Every row belongs to one group in each of 3 separate groupings. Each group adds its own fixed numbers to the row, and there is some noise. The rows also spread widely along 9 directions, which tell nothing about the answers.
(in the rows, 128 means zero)
Known rows, each followed by its group in each grouping:
[100 104 164  46 102 167 116 147 132 120 136  98 184 116 105 116 171 104
 148 159 107 147 128 159  68] : G A J568
[124 126 123 202 151 133  85 125 149 137 154 141 153 162 139 142 140 143
  90 110 148 139 119 100 130] : G A J893
[119 151 120 123 168 139 186 146 140  87 123 136 125 166 124  86  94  98
 129 113 137 138 168 110 114] : K J J264
[105 112 137 119 115 135 103 135 154 144 167 159 179 121 143 177 160 135
 114 136 105 181 122 128 111] : W Z J568
[ 91 115 145  81 113 121 128 128 127 109 152 105 126 122 127 133 146 164
 118 126 110  77 128 110 162] : K T J264
[ 84 148 123 107 113 127 175 136 120 128 170 149 145 148 141 136  97 154
 113  97  91 119 153  96 156] : Y Z J980
[163 156 110 138 153 143 183 130 125 107 179 161 179 116 153 118  76 125
 163 114 167 107 154 130 161] : W T J629
[108 149 125 123 126 129 163 130 113 114 179 122 138 153 125 114  97 157
 108  96 128  82 157  87 169] : Y J J893
[133 159 126 103 155 167 112 123 148  94 123 144 159 145  91  69 101 129
 124 158 148 115 150 122  55] : G T J980
[110 125 140 163 145 144 129 146 163 132  92 140 105 160 141 125 149  80
 129 136 110 173 132 159 110] : G J J629
[141 140 129 130 142 150 132 145 141 127 145 128 131 140 111 109 120 123
 144 139 159 111 133 148 118] : Y J J629
[124 127 119 169 141 103 103 119 125 117 172 141 163 142 130 147 138 160
 107  95 176  92 126 115 147] : W A J893
[155 100 124 154 135 160 137 166 155 179 215 117 182 111 183 166 174 115
 134 121 117 192 117 118 183] : K J J264
[ 97  91 134  96 139 117 132 151  80 126 165  92 214 148 153 150 186 116
 127  85 129 173 124 145 112] : G J J264
[140 158 139 158 135 126 107 129 208 120 142 202 100 128 119 134 125 149
 121 157 151  93 133 130 165] : Y Z J980
[130 109 159 103  90 137 145 155 159 152 165 131 131 103 150 162 179 118
 160 152 115 114 119 180 193] : Y Z J629
[121 142 139  76 114 157 184 137 155 107 166 153 151  97 141 135 115 122
 146 145 123 121 146 126 162] : K Z J629
[146 139 123 214 165 169  90 121 148 179 118 158 122 138 116 139 117 162
 144 124 162 104 112 131 116] : G Z J980
[127 128 144  43 113 175 180 163 171 112 156 135 165 114 140  98 136  72
 152 159  92 173 158 128 113] : K A J264
[138 156 143  92 133 166 118 115 167  85 149 137 134 103  89  93 119 145
 136 176 170  44 137 143 150] : G Z J629
[ 84 108 138  97 137  95 121 123  77  88 133  92 191 167 124 131 169 132
 104  94 143 122 128 138  86] : G T J893
[109 148 116 127 130 145 147 127 130 109 194 139 174 142 133 127  96 153
  87 110 114 131 151  78 151] : W Z J568
[ 99 134 141 143 145 132 114 137 175 130  72 181 123 154 146 142 131 103
 131 154 102 186 127 143  64] : G T J629
[ 64 127 139 126  99 121 119 122 153 156 109 158  95 153 118 163 118 170
  99 127  75 116 133  97 105] : Y Z J893
[128 114 174 124 111 157 117 148 192 158 100 169 109 101 142 159 160 103
 185 171  99 141 122 169 139] : G A J568
[161 145 130 131 156 183 121 138 177 120 148 153 162 128 119  93 128  97
 143 167 157 154 133 147 104] : G J J629

New rows, each followed by its group in each grouping:
[132 133 136 140 130 152 175 153 109 113 133  66 110 155 125  80 141  97
 143 112 126  96 148 152 168] : K T J980
[155 130 133 164 173 131 161 156 156 103 125 124 124 159 136 104 152  73
 143 119 173 150 140 156 134] : K J J264
[ 90 100 139 129 151  60 159 159 131  88 131 134 145 162 174 172 200  89
 116  78 133 182 133 144 151] : K J J264
[ 99 129 140 109 142 150 107 120 145 146  86 153 126 133  97 130 112 157
 147 142 133 107 127 131  61] : G Z J264
[120 121 128 193 151 123 141 162 123 160 124  99  99 183 140 122 143 104
 130  91 132 144 130 146 151] : Y J J264
[127 142 137  83 151 145 186 149 103  91 128 104 173 157 127  78 117  74
 158 116 134 134 161 154 101] : G T J264
[136 132 117 191 142 178 118 136 145 162 140 106 112 140 113 119 126 146
 118 134 146 110 113 122 141] : K Z J629
[125 119 117 182 164 102 115 143  91 125 143 103 162 193 120 130 160 122
 105  80 185 137 124 140  86] : Y J J893
[129 143 134 175 157 135 100 113 137 128 105 133 117 156 109 112 120 146
 128 131 158  87 127 132  98] : G T J893
[105 135 139 104 114 186 113 128 149 133 159  89 109 114  91  99 112 178
 108 152  97  66 138  81 155] : K J J568
[114 125 126 147 133 126 161 143 100 128 125 121 157 169 129 115 116 102
 136  89 143 135 150 134  95] : W A J893
[136 129 139 121 154 127 157 139 156 116 113 161 137 126 126 141 138 112
 170 136 173 130 131 154 105] : K Z J264
[106 126 151 134 120 120 108 117 147 114 131 130 102 117 133 147 147 158
 131 135 124  62 121 144 192] : G T J629
[114 137 137  68 102 189 153 131 120 160 161 137 169  96 131 117  89 159
 168 130  91 104 147 108 127] : G A J980
[109 104 132 152 126 137 104 154 133 141 168 104 164 157 142 135 173 109
  89 112  95 194 127 123 117] : W J J568
[ 93 151 117 152 153 117 191 137  67 124 130 115 137 190 127 135  84 133
 130  63 129 120 147 114 122] : Y Z J568
[ 90 112 131  63 109 187 158 145  76 156 153  72 185 123 122 111 121 130
 147 119  88 134 140 132  92] : G J J629
[160 115 142 122 116 167  98 143 128 187 156 105 161 120 109 124 144 147
 165 156 154  97 112 160  91] : Y T J893
[132 130 148 107 139 131 179 148 136  91 141 119 147 125 120 124 150  95
 155 131 155 115 140 156 139] : K Z J568
[ 96 138 153  90  95 176 131 133 159 158 142 132 103 104 127 119 118 162
 140 144  56  85 145 110 173] : G J J980
[ 56  97 156  83 107  61 113 123 126  84 129 122 142 142 141 176 201 152
  84 111 108 124 118 122 129] : K T J893
[119 125 148 111 145 142 157 144 134 124 125 139 155 131 138 134 136 101
 164 120 120 151 140 152 118] : G J J568
[128 106 152  94  97 131 117 137 148 124 182  98 146 101 134 142 181 152
 126 148 123  82 120 132 180] : K T J893
[121 146 105 137 148 173 136 128  93 139 145  99 152 167  88  91  85 154
 111 118 163  95 128 120  84] : Y Z J629
[144 123 152 131 135 134 150 150 136 113 159  91 134 137 149 109 168  97
 149 123 133  97 138 161 206] : G T J264
[ 80 119 142  72 110 158 163 131 116 138 134 125 149 115 119 154 115 156
 144 126  84 123 139 109 108] : K Z J568
[128 137 132  85 153 177 153 142 102 126 103  96 169 154 101  68  98  99
 166 137 140 127 149 149  40] : G T J264
[ 97 136 147 101 124 147 135 116 123 118  93 107  84 124  89 113  94 172
 148 137 117  47 140 114 119] : K T J568
[112 149 118 129 143 146 180 135 128 149 143 184 156 127 147 146  59 134
 159  99 102 158 163  93 106] : W J J568
[ 72 116 138  45  86 163 130 140 136 159 147 139 171 113 127 128 129 142
 127 135  53 160 149 110  78] : W J J980
[147 159 111 160 190 128 164 132 127  78 130 155 155 163 125  96  98 108
 136 104 188 128 150 120  89] : K T J980
[140 140 108 141 144 183 122 126 111 156 121 127 156 139 101  98  67 147
 147 137 149 116 135 124  47] : W T J629
[109 113 142 132 104 123 138 137 106 143 175  85 132 124 135 138 147 156
 130  95 120  66 140 130 199] : W J J893
[ 93 117 134 156 122 134 102 130 159 161 153 165 144 133 157 182 161 154
 111 120  86 162 119 113 143] : G Z J980
[131 138 135  92  90 158 153 149 155 128 245 118 190 122 149 123 146 128
  85 143  99 128 145 101 203] : Y Z J893
[114 131 134 113 140 137 181 146 111  97 128  76 119 159 125  85 126  93
 134 113 124 107 156 136 151] : K T J264
[144 127 135 125 165 104 124 130 134  94 128 172 190 123 109 153 153 116
 164 129 213 133 122 177  65] : W Z J568
[104 133 146  85 109 141 158 136 162 125 150 156 114  96 138 140 121 157
 149 133  92  89 149 106 176] : K J J980
[146 129 140 140 150 127  94 111 160 133 130 188 164 109 119 172 140 160
 160 144 190 101 113 149  98] : G Z J893
[127 124 135  89 135 126 159 173 142  98 186 118 187 170 153 107 171  65
 103 120 122 197 151 138 131] : Y J J264
[ 90 142 121 134 123 159 144 118 122 144 107 112 102 155 114 109  78 164
 114 121  88  98 149  75 102] : K T J893
[147 161 118 140 133 195 167 152 124 151 146 120 138 160 113  68  74 104
 151 123 126 124 162 121 107] : Y A J980
[114 114 135  88  93 188 142 160 103 193 172 105 177 126 127 116 124 137
 149 129  87 143 134 126  98] : Y A J980
[117  92 145 142 102 139 108 166 122 175 170  74 134 145 139 133 207 116
 119 115 104 138 110 163 168] : Y J J980
[ 86  83 145  98 114 143 102 158 126 134 132  54 141 157 116 112 215 104
  91 132 102 162 113 143 103] : K J J264
[110 131 108 186 153 153 149 133 104 173 116 109 111 159 121 135  99 155
 135  94 132 111 128 106 121] : K Z J264
[ 69 120 131  85 131  97 157 128  72  79 167  91 189 165 140 130 153 132
  91  69 124 122 152 107 138] : G J J893
[133 135 121  97 156 166 161 141 120 137 149 144 203 132 134 119 107 116
 157 121 143 162 146 136  77] : G Z J264
[123 126 110 198 167 132  70 129 113 176 137 142 142 159 109 146 123 186
 117  99 176 114 103 115  80] : Y J J980
[119  94 134 158 128 148 147 152  91 189 156  93 167 124 156 181 164 134
 158  92 121 155 107 149 142] : K Z J568
[ 94 101 139 156 116 123 111 132 103 175 117 112 123 132 136 169 136 164
 145 105  94 118 114 135 121] : W T J568
[123 113 149 145 110 127 103 140 199 148 163 181 117  96 162 176 172 150
 132 145 106 131 121 120 188] : K A J980
[ 70  99 165 102  91 103 154 144 156 148  85 143  67 115 154 177 159 133
 169 119  73 107 133 142 177] : K A J264
[ 88 107 158  56  91 136 119 125 166 128 135 146 147 100 116 157 165 155
 126 163 106 121 127 122  97] : K Z J893
[121 116 157  71 128 110 175 164 185  74 135 156 160 128 154 137 199  48
 138 153 132 196 145 171 124] : K Z J264
[ 98 154 127  79 145 105 156 111 106  95 123 178 165 148  97 135  82 162
 139 112 174  93 152 117  56] : Y Z J893
[100 107 144 183 123 128 131 142 103 188  99 105  82 142 132 164 130 151
 164  91 103 100 122 150 163] : W J J568
[ 92 120 158  86 132 112 162 140 146 125 120 184 153 113 160 187 136 119
 175 111  95 160 141 141 126] : G J J568
[103 135 137 124 116 149 125 112 102 133 134  86 125 141 106 112 106 177
 126 113 115  49 139 111 146] : G T J893
[147 135 137 121 111 154 139 140 100 131 177  59 138 146 101  81 127 141
 130 131 152  45 140 140 166] : Y T J893
[ 64 106 143 122 138 118 116 126  77 131 100  90 136 158 108 150 147 156
 128  83 121 109 123 134  95] : G J J568
[133 119 114 147 136 153 161 166 102 179 180 115 185 167 174 132 121 107
 128  97  96 201 134 115 119] : Y T J264
[165 128 125 154 152 135 143 164 120 132 158 136 170 153 137 119 147  93
 159 116 188 145 130 169 112] : Y A J980
[132 130 132 179 143 129  82 131 200 133 160 207 152 126 167 168 157 134
 108 134 123 178 122 105 142] : G A J980
[101 111 148 114 135 110  93 131 153  70  94 109 118 151 103 113 190 111
  99 156 159 118 111 163  80] : K T J629
[145 139 131 128 126 159 126 132 191 175 148 203 145  89 141 165 103 154
 167 154 121 127 136 125 136] : W Z J264
[143 147 136 104 126 189 165 138 152 144 195 147 188 100 147 136 108 126
 151 144 106 148 144 118 155] : G Z J568
[145 102 154 135 114 131 136 151 141 131 151  85 126 126 139 131 188 104
 149 134 137 105 121 165 174] : K T J893
[169 130 120 187 159 153 123 144 150 164 124 178 172 151 138 134 116  87
 164 124 167 192 136 144  45] : W A J893
[156 127 117 175 156 156  85 128 130 128 155  92 156 158  89  87 140 135
 104 128 194  99 129 132  98] : W J J893
[129 138 126 107 160 142 190 135  85 101 123 120 173 140 112 126 111 115
 173 103 178 123 142 148  78] : K Z J568
[ 98 122 124 103  96 197 152 150 111 137 195  62 153 141 126  87 120 138
  89 127  80 120 137  84 161] : K A J629
[145 109 122 170 187 126 110 152 108 122 134 106 191 172 132 125 176  93
 133  97 194 175 116 163  79] : G J J264
[100 150 145  80 126 129 137 102 161  91  85 173  80  99  94 125  85 170
 160 164 142  36 140 128 111] : K T J629
[125 130 129 147 152 156  91 118 139 164 136 166 148 113 120 150 114 183
 152 123 144 105 119 120 100] : G J J980
[136 118 143  85 104 175 139 153 202 143 176 142 155  95 142 126 159 106
 129 179  99 166 131 127 145] : K Z J264
[141 143 139 141 145 158 139 135 186 142 117 197 161 133 142 144 125  91
 150 154 126 193 141 135  72] : G Z J893
[150 145 126 158 139 148 133 150 172 156 149 193 145 145 153 136 117 109
 145 134 131 179 137 126 104] : Y A J980
[156 142 116 141 145 148 165 154 120 123 199 125 211 176 153 102 124  89
 106 116 140 189 148 111 107] : Y T J893
[ 81 133 115 134 122 134 167 127  71 125 146  93 139 158 124 124  98 148
 115  77 121  89 144 119 148] : W Z J629
[110 120 149  87  95 113 111 127 163 125 153 157 128  96 139 150 156 157
 142 145 111  87 133 145 164] : W T J980
[104 120 152 145 118 147  96 131 178 154 128 138  79 108 116 154 142 173
 129 149 101  94 121 111 159] : K J J568
[161 140 131 126 148 162 129 147 170 112 174 158 198 138 153 104 147  79
 125 152 126 199 142 137 102] : G T J980
[133 123 124 107 160 145 137 125  91 122 158 119 200 120 100 143 126 158
 154 114 194 107 118 138  72] : K Z J568
[146 114 146 125 125 132  98 141 140 135 182 120 165 116 126 148 166 154
 142 144 157  99 108 147 152] : Y T J568
[126 126 129 105 136 140  81 120 162 113 148 161 174 119 105 134 141 158
 114 157 169 124 119 108  61] : K A J893
[134 122 131 129 152 168 134 132  82 152 126 109 180 128 102 125 108 141
 184 113 168 100 125 151  73] : G A J568
[103 139 148  79  88 184 164 142 204 141 154 153  93  91 144 121 114 129
 128 174  45 132 151  96 184] : K J J629
[ 99 123 134 148 140 129  90 127 139  95 130 107 144 172 121 108 163 119
  78 134 125 142 116 129 105] : G T J629
